Every row belongs to one group in each of 4 separate groupings. Each group adds its own fixed numbers to the row, and there is some noise. The rows also spread widely along 10 directions, which tell nothing about the answers.
In the rows, 128 means zero.
Known rows, each followed by its group in each grouping:
[141 110  79 109 155 162 143 119 128 156 124 103 142 112 107 117 138 128
 130 133  95  99 149 116 136]	Fozo j148 R (2)
[ 99 158 166 164 130 108 109 107 122 111 115 156 146 127 103 170 143 113
 131 123 199 168  93 145 122]	Peve j984 G (1)
[103 162 112 183 137 170 142 107  92 173 140 132 136 103 133 155 120 160
 149 113  89  96 101 131 101]	Nogu j468 R (1)
[141 175 135 160 181 151 109 139 109  97  94 145 165  95 112 198 152 124
 120  72 122 126 143 111 126]	Peve j707 G (0)
[136 116  99 127 123 145 131 111 146 135 104 126 129 133  82 144 145 101
 140 122 146 120 124 174 122]	zapon j410 U (2)
[164 123  93  53 153  99 120 121 137 166 124 118 156 157 117 125 120 127
 126 141 106 113 126 165 148]	Nogu j410 U (0)
[163 169  88 139 135 147 153 144 142 104 114  85 134  38 148 122 172 132
 128 124  88 126 134  95  81]	Fozo j468 G (0)
[131 138 157 145 157  90 141 120 146 140 143 134 123  98 126 151 164 138
 155 139 123 179 123 145 140]	zapon j707 G (2)
[110 184 203 163 159 120 152 154 118 132 172  99 139 148 126 108 167 163
  96  82 161 188 122 119 121]	Fozo j984 G (2)
[100  89 173 142 144 145 120 167  70 115 143 167 137 159 105 134  78 115
 106 173 149  70 143  67 158]	zapon j148 R (2)
[158 130 119 107 108  80 134 118 162 164 140 129 137 126 139 134 128 138
 143 167  91 138  90 166 115]	Fozo j468 U (2)
[ 76 133 103  84 182 124 135  84  72 186 134 102 115 118 139 140 114 164
 145 145 144 126 132 121 189]	Peve j707 R (0)
[148 159 133  55  85  84 139 140 105 118 134 100 142 122 157  98 111 120
  64 191 200 109  71 125  97]	Fozo j707 U (0)
[106  76 147 206 116 145 156 155 162  93 157 153 125  49  97 103 161  89
 178 164  91 154 123  58 100]	Fozo j410 R (1)
[131 158 118 102 144 156 131 136 136 104  99  80 107 133 163 119 140 147
 102  67 163 126 154 135 143]	Peve j468 G (1)
[107 161 116 185 116 131 123  98 103 204 137 170 151 124 143 191  97 171
 181 129  54 107  63 175  97]	Nogu j468 R (0)
[ 96 156 121 178 163 126 111 102 138 105  97 158 121  72 122 205 168 125
 174  87 146 185 131 146 124]	zapon j410 R (0)
[105 101 163 151 113 102 147 119 143 201 173 141 121 200 108 114 109 151
 161 143 102 139  97 184 148]	zapon j468 U (2)
[ 93 179 169 129 154 132 120 124  86 107 121 113 146 123 125 147 146 131
  98  94 221 144 119 121 138]	Peve j410 G (1)
[155 116 141  79 116 106 114 160 143  93 117 145 144 140 143 112 111 107
  95 155 159 104 140  96 143]	Peve j148 R (1)
[146 145 134 124 148 144 124 136 118 122 111 121 159 126 103 163 135 112
  99 116 139 119 123 133 121]	Fozo j707 G (2)
[133 148 108  95 144 131 123 110 113 129  93 114 112 135 134 162 127 129
 101 119 171 107 128 160 146]	zapon j707 U (2)
[102 123 128 119  95 161 134 132 121 134 116 115 103 164 147 106 105 145
 127 102 164 110 116 149 132]	Peve j410 R (2)
[167  91  95 129 131 135 159 138 171 133 130 130 118  77 114 112 153 114
 163 155  52 118 149 113 127]	zapon j707 R (2)
[115  49 136 165  74 144 162 151 178 139 160 141 101 150 107  66 124 112
 179 165  95 125 122 133 118]	zapon j148 R (2)
[ 93 131 119 137 104 116 108  99 136 112  90 150 104 113 155 172 113 124
 151 139 175 145 105 149 134]	Peve j468 R (1)
[145 144 139  69 148 113 129 138 109 147 133 112 130 148 168 119 104 150
  79 131 121 101 125 123 155]	Fozo j707 U (1)
[ 94  79 115 141 125 161 154 127 141 153 147 112  95 135 132  81 121 135
 172 126 103 120 135 128 144]	Nogu j410 R (1)
[135  97  95  99 107 142 116 114 175 100  70 125 106 168 101 156 130  91
 116 103 197 138 138 187 140]	zapon j707 R (2)
[ 95 113  95 134 133 142 116  86 129 168 108 146 120 102 138 172 116 129
 172 135 102 124 114 156 141]	Fozo j410 R (1)

New rows. What belongs after each?
[134 134 126 125  64 120 116 121 145 119  98 134 127 141 131 146 113 112
 117 156 173 128  73 179  89]	Fozo j984 G (2)
[123  96  91 100 147 104 143 116 154 138 133 107  88  68 164 111 134 136
 164 177  84 139 144 109 157]	Fozo j468 U (1)
[ 78 105 125 181  75 110 130 120 170 104 112 149  74 112 166 146 120 133
 197 139 145 183  87 161 107]	Nogu j468 R (0)
[112 113  97 111  79 138 145 110 127 141 113  97  77 118 160 116 110 138
 149 169 147 104 105 164 124]	zapon j468 G (2)
[110 130 176  86 156  86 128 138  95 121 149 129 132 136 134 118 111 127
  94 166 186 127 125  89 172]	Peve j707 U (1)
[146  90  90  93 122 182 140 148  91 121 107 100 131 124  94 114  97  96
  97 179 133  32 153  91 136]	zapon j468 G (2)
[123  84 145 150 174 132 119 153 146  92 120 151 130 122  92 140 137  93
 149 131 107 144 168  90 163]	Nogu j984 G (1)
[125  59 112 104 103 121 144 128 161 163 143 139 126 149 100  90 113 113
 176 176  96 116 122 139 153]	Peve j410 R (2)
[177 162 131 165 106 105 116 131 183  98 107 167 153  69 150 162 162 119
 160 122  91 145 105 144  82]	Peve j148 G (1)
[122 133 113 130  71 141 135 149 156  79  97 104  74 105 199 108 119 147
 147 113 141 127 120 134 106]	Peve j468 G (0)
[169 187 122  61 151  79 139 122 152 134 131  84 114 120 181 108 159 159
  88 112 151 149 141 150 135]	zapon j468 U (1)
[150  96 139  99  94 120 134 139 156 172 150 150 137 174 128  95  98 128
 131 152  86  90 109 155 132]	zapon j410 R (1)
[132 128 102  95  91 108 123  77 135 181 115 128 125 132 121 137 116 119
 143 185 144 108  80 190 122]	zapon j984 G (1)
[129 110  94 122 109 171 144 139 151 128 110  92  93 132 159  93 130 146
 144  99 103 100 147 150 124]	zapon j148 G (0)
[130  94  90 110  80  98 125 110 174 123 103 132 115 101 133 136 122 111
 177 182 126 141 100 156 122]	Peve j468 G (0)
[156 132 152 116 163 130 154 167 124 152 171 104 154 142 120  81 141 149
 128 125  80 117 142 115 134]	Nogu j410 G (2)
[121  83 115 149 109 120 141 116 153 157 131 144 131 123  96 134 125 118
 190 172  89 132 107 149 135]	Peve j468 G (2)
[130 115 141 150 117 133 130 139 163 121 126 141  97 127 150 122 132 130
 156 105 100 129 132 147 133]	zapon j410 U (1)
[ 79  98 154 207 118 181 140 128 132 156 134 149 118 185  87 127 120 137
 177  70 109 119 112 169 135]	Peve j410 U (2)
[178 112 125  35 156  80 121 150 169 114 123 117 152 165 123  99 136 115
  96 143 157 141 169 120 170]	Peve j148 R (2)
[103 161 121 118 157 128 118 106 103 172 119 128 107 142 171 163 110 176
 146  88 110 118 125 171 158]	zapon j410 U (0)
[126 174 119 151 102 109 139 100 100 162 143 136 159 101 119 160 126 141
 136 180 151 123  52 156  74]	Nogu j468 R (2)
[119 165 113 127 160  85 135  86 134 147 128 110 158  81 102 159 180 130
 159 145 156 184 108 150 124]	Peve j468 G (0)
[152  89 167 136 104  86 128 163 196 127 151 172 132 168 129 117 119 118
 143 140  86 149 133 134 134]	zapon j468 R (1)
[154 158 106  85 158 103 150 104 114 191 153  97 163 136  85 122 149 132
 102 164 136 110 111 154 124]	zapon j468 U (2)
[127 134 129 147 100 110 132 113 164 132 118 142 144 139  97 144 146 112
 150 118 151 159  83 177 102]	Peve j707 U (0)
[136 140 137  81 129  59 132 108 152 181 156 120 139 149 148 117 135 155
 133 162 139 172 102 173 139]	Fozo j148 R (2)
[155 160 121 102 110 128 143 141 142 122 125  98 116 101 178  97 142 144
 102 117 124 115 116 131 104]	Fozo j410 U (1)
[166 135 113  98 118 116  97 115 148 103  78 149 152 107 132 191 121  94
 107 142 139 117 112 150 119]	Fozo j707 G (1)
[140 128 139 123 104 123 105 150 172  86  97 153 116 122 168 144 120 118
 123 101 127 144 133 134 121]	Fozo j410 R (1)
[ 89 109 211 170  87 121 121 158 116  92 144 166 147 159 101 122 106  95
 123 150 205 137  84 113 118]	Peve j410 G (1)
[159  97  81 107  97 154 127 127 198 115  88 121 115 134 123 113 137 100
 126 110 109 121 140 151 109]	Fozo j984 R (1)
[102  53  76  99 118 147 130 122 155 131  99 115  80 151 134 113  95 119
 173 134 109 107 153 140 177]	Peve j468 U (0)
[132 183 190 157 147  82 131 128 109 117 155 152 168  69 124 156 159 127
 125 158 156 160  88  99 107]	Peve j707 G (1)
[126 123 119 142 147 114 113 122 143 137 111 161 128 102 139 180 126 136
 165 127  84 151 129 143 141]	Fozo j410 R (2)
[118  78 157 140  96 114 149 167 167  96 148 144 105 121 129  82 132 112
 164 154 132 154 131 100 135]	Peve j410 R (2)
[143  86 133 127  74 142 135 166 164  84 118 147 119 134 125  85 108  93
 119 154 136 101 128  92 114]	Peve j984 R (1)
[139 116 122 117 167 128 116 125 123 140 116 144 135 109 128 166 116 124
 137 150  84  99 153 113 162]	zapon j468 G (1)
[ 79 103 142 148 140  95 122 104 126 152 137 158 114 141 110 171 118 130
 166 157 154 167 119 152 161]	zapon j468 R (2)
[126 122  94 110 118 147 102 125 107 105  80 140 131 117 126 185  96 106
 106 149 156  90 122 122 126]	Fozo j468 R (2)
[121 133 115 140 121 156 137 148 111  90 108 107 113 131 123 129 120 117
 105 124 171 102 126 120 116]	Nogu j468 U (2)
[112  88 153 151 109 116 114 161 114  84 123 168 133  95 135 150 103  99
 143 193 126 117 116  76 122]	Fozo j148 G (0)
[116  62  94 125  88 118  90 101 179  95  54 158  92 142 109 193 106  77
 170 158 168 136 127 192 146]	zapon j468 G (2)
[156 176 171 163 106 115 140 156 128 110 141 135 164 122 106 143 152 118
  95 133 158 130  92 135  73]	zapon j468 G (2)
[ 85 128 124  83 210  91 134 101 106 178 153 100 104 117 161 133 138 176
 146 138 131 180 164 122 208]	Fozo j148 R (2)
[ 97 123 120 132 164 135  93 113 107 103  80 163 130 119 111 206 117 113
 145 110 165 130 144 131 166]	Peve j410 R (2)
[ 90 159 145 158 106 150 134 130  97 122 117 116  95 102 196 145 109 167
 132 107 134 124  93 138 113]	Fozo j707 G (0)
[ 89 142 173 144 160 117 115 130 117 121 137 139 148 138 113 156 143 123
 112 104 182 175 126 118 143]	Fozo j410 R (1)
[114 164 110 155 119 136 119 106 115 144 109 153 148  95 128 173 133 137
 156 111 131 126  92 154  97]	Peve j410 R (0)
[ 96 115 180 170 131 120 112 156 113  90 129 181 131 132 117 169 104 106
 120 148 159 126 133  86 142]	zapon j468 R (1)
[191 120 114  99  79  48 119 120 199 153 125 180 151 109 152 139 129 126
 175 193  74 144  87 175 107]	Peve j148 R (2)
[103  81 160 144 113 148 132 158  88 148 152 171 120 154 124 120  72 129
 140 171 101  67 121 101 149]	zapon j410 R (2)
[126 165 199 128 174 133 131 188 116 111 148 120 111 133 209 107 124 183
 104  64  88 135 166  88 158]	Fozo j410 G (1)
